The groups are shells around one centre, one inside the other: the same stretched ball of 7 dimensions in 7 sizes.
(in the rows, 128 means zero)
Some rows, each with its group after it:
[113 151 156 115 139 147 183 104 100 139 159 147 175] -> P
[139 167 134 166 202  99 211 124 118 182 126 156 139] -> H
[124 128 136 116 109 162 138 105 111  93 139 136 112] -> W
[119 151 103 123  77 151  79 138 163 100 125 142  77] -> J
[132 183 126 163 177  99 167 125 135 178 124 155 112] -> J
[135 108 119 105 120 155 156 121  84 130 128 116 159] -> S
[116 153 150 135 121 159 160 111 126 114 142 142 106] -> W
[130 140 102 120 124 126 136 147 129 162 127 138 164] -> W
[130 134 123 138 140 126 149 132 134 181 130 141 166] -> P
[115 140 152 108 125 160 177 105  96 111 157 142 159] -> L
[136 120  87  91  89 142  76 120  96 110 118 115 114] -> H
[132 124  72 110  69 146  63 159 151 130 107 121 110] -> J
[123 153 121 122 121 137 130 119 108 159 128 124 130] -> J
[137 138  73 118 113 108  82 153 140 176 112 134 149] -> L
[129 129 167 126 176 147 233  93  69 136 152 139 177] -> S
[107 142 179 123 129 177 209 101 112  97 168 153 153] -> J
[137 119  89 109 114 133 126 151 120 150 120 129 167] -> J
[124 128 120 109  90 167 117 118 111  99 129 122 103] -> S
[113 160 123 119 112 143 148 143 137 153 142 144 160] -> C
[111 127 162 109 111 181 180 104  97 110 157 131 159] -> P
[134 122 140 114 139 156 176  97  76  94 138 130 125] -> J
[123 111 138  92 113 161 151 103  79 128 149 123 185] -> H
[123 172 113 131 117 140 135 135 128 123 122 134  84] -> L
[114 179 143 151 134 138 163 128 145 156 136 148 111] -> H
[139 137 123 134 165 129 197 129  90 165 122 127 156] -> J
[130 147 114 137 137 113 115 123 133 186 125 139 144] -> S
[129 126  58  96  54 148  57 175 153 122 108 121 122] -> H
[139 134 129 123 176 122 204 116  73 164 132 132 179] -> L
[116 158 123 134  97 155 122 133 155 107 131 144  85] -> S
[120 131 135 115 108 172 173 131 113 106 139 131 139] -> W
[142 119 132 135 177 109 166 104 102 182 135 147 187] -> H
[139 159 132 141 198 102 209 113  84 173 132 145 160] -> P
[142 139 106 136 143 129 150 131 108 143 110 124 106] -> S
[151 105  72 106 114 121  86 134 105 141 105 118 135] -> C
[125 121 113 110  92 155 104 126 125 132 130 126 138] -> W
[135 150 102 144 126 109  78 118 152 154 116 146  90] -> H
[114 168 165 139 157 146 212 110 105 149 151 145 147] -> C
[119 157 167 134 158 148 201  93  95 125 151 146 131] -> W
[129 149 136 147 145 133 151 111 120 157 126 135 112] -> C
[118 164 113 118 108 137 118 130 130 133 133 139 118] -> W
[107 182 148 143 120 152 163 126 151 120 146 156  99] -> C
[128 130 109 113 120 133 136 138 119 164 132 134 179] -> S
[128 161  91 129  99 129  80 139 147 136 112 132  78] -> W
[108 147 175 122 127 181 215 105 107  80 164 151 136] -> C
[133 111  85  93  92 137  90 142 119 147 125 125 176] -> P
[121 132 119 100  82 179 132 124 103  71 132 120  96] -> P
[127 149 171 140 199 126 246  97  79 177 154 149 197] -> H
[125 167 144 148 150 129 152  99 126 126 137 153  89] -> C
[125 149 123 116 117 144 128 110 109 108 133 136 104] -> S
[139 138 109 135 131 130 122 118 124 117 117 137  86] -> J
[145 135 129 147 200  98 199 117  96 203 127 144 188] -> H
[137 133 102 131 138 115 128 137 133 169 122 142 155] -> W
[117 181 146 144 144 140 178 116 128 113 140 154  89] -> P
[119 146 103 104  76 166 115 145 125  95 125 123  99] -> L
[123 162 142 151 149 125 148 108 134 162 135 149 117] -> L
[119 158 165 137 151 163 222 107  96 102 147 142 113] -> C
[125 143  99 100  96 138  93 127 111 131 127 125 128] -> L
[143 126 138 132 169 127 167  85  69 148 126 123 127] -> P
[137 160 141 151 197 107 205 106  87 188 129 138 148] -> L
[128 137 144 131 152 129 155  97 103 167 141 139 159] -> S
[126 151 105 127  96 152 111 137 131 118 114 121  76] -> P
[142 165 114 147 185  87 151 112 100 200 117 138 134] -> L
[119 163 155 147 147 153 200 116 117 125 138 142 106] -> C

New rows, each followed by its group:
[114 174 133 132 115 142 130 117 138 117 139 149  92] -> J
[125 157 147 143 151 131 156  97 117 142 138 146 112] -> W
[129 153 151 153 159 147 202 111 112 120 131 142  95] -> H
[110 150 160 114 129 164 198 111  97 124 158 139 165] -> C
[137 168 113 150 152 110 129 115 129 135 117 147  73] -> H
[128 172 128 154 164 111 166 128 133 180 127 149 129] -> W
[131 145 133 135 164 130 204 130 102 167 133 138 170] -> L
[131 124 153 115 157 154 213  99  67 116 146 133 163] -> S
[136 143  69 116  99 112  59 148 144 163 109 130 122] -> W
[123 159 140 130 145 129 150 100 107 146 141 143 128] -> W
[129 141 143 141 147 146 182 113 111 130 132 137 118] -> W
[125 122 125 105  94 168 123 112 103  97 133 122 113] -> S
[118 143 105 107  71 160  82 131 131 118 125 120 101] -> C
[144 123  70 112 107 125  91 151 118 154 102 115 129] -> W
[149 108 111 120 155 122 150 111  84 153 120 126 157] -> S
[155 104 104 116 162 111 135 102  68 169 115 117 162] -> P
[118 146 112 107  99 152 140 147 123 137 135 131 155] -> L
[124 119 143 104 124 169 189 114  74 127 142 117 170] -> H
[120 140 154 113 143 151 188  99  83 129 153 138 165] -> S
[119 159 115 118 113 148 157 148 121 139 130 131 136] -> J
[136 124  81 112  91 141  89 148 135 114 112 127 108] -> S
[113 146 107 107  63 167  91 142 152  92 133 136 100] -> S
[137 137 142 134 179 123 199 104  78 175 134 131 169] -> W
[130 151  78 119  99 122  86 158 151 152 114 136 124] -> W
[148 136 104 138 164  94 113 105 106 177 114 136 126] -> J
[131 130 143 117 163 129 186 100  87 139 150 148 181] -> H
[118 165 143 147 140 133 158 120 148 140 142 160 120] -> W
[113 148  92 103  59 154  70 154 161 116 130 137 118] -> J
[122 176 134 151 149 118 145 117 139 166 133 151 112] -> S
[133 145  64 113  77 120  27 144 149 146 104 124  88] -> C
[124 166 152 146 157 148 209 115 103 122 134 138 101] -> P
[141 159  72 134 129  89  64 137 145 175 105 140 103] -> P
[131 165 134 158 173  98 144 106 140 175 134 163 125] -> H
[140 139  85 123 131 110 112 144 130 161 115 139 143] -> S
[128 152 152 141 160 137 181  94  94 139 136 136 114] -> S
[113 162 156 137 132 156 183 114 132 102 150 157 112] -> S
[132 145  72 118  91 121  68 157 156 146 111 136 116] -> S
[113 158 134 132 107 159 151 135 142 126 137 140 115] -> S
[121 173 116 143 123 131 134 139 157 124 128 155  90] -> J
[140 160  55 129 115  95  74 171 154 187  97 132 121] -> H
[137 110  87  95  99 139  98 136 103 145 119 116 162] -> S
[140 158 137 145 195 102 188  97  74 198 126 130 148] -> H
[122 167 164 146 178 135 227 106  95 153 146 146 144] -> L
[137 126  83  98 109 128 107 142  97 164 115 113 163] -> J
[127 159 150 152 174 125 203 115 128 141 144 165 139] -> C
[110 161  92 108  53 160  77 161 170  98 128 140  93] -> H
[137 145 103 127 153 104 139 134 109 209 121 129 179] -> P
[127 144 122 129 136 136 169 139 133 129 137 153 148] -> C
[126 165 121 147 139 116 124 125 146 173 127 147 119] -> W
[134 146 119 142 157 105 134 119 127 197 127 144 159] -> L
[132 133 106 118 110 130  85 113 122 141 123 131 116] -> W
[128 129 130 129 137 146 181 136 116 156 132 133 167] -> P
[110 153 151 128 119 154 159 117 136 136 153 151 149] -> S
[116 134 158 129 131 154 171 107 128 131 155 154 161] -> L
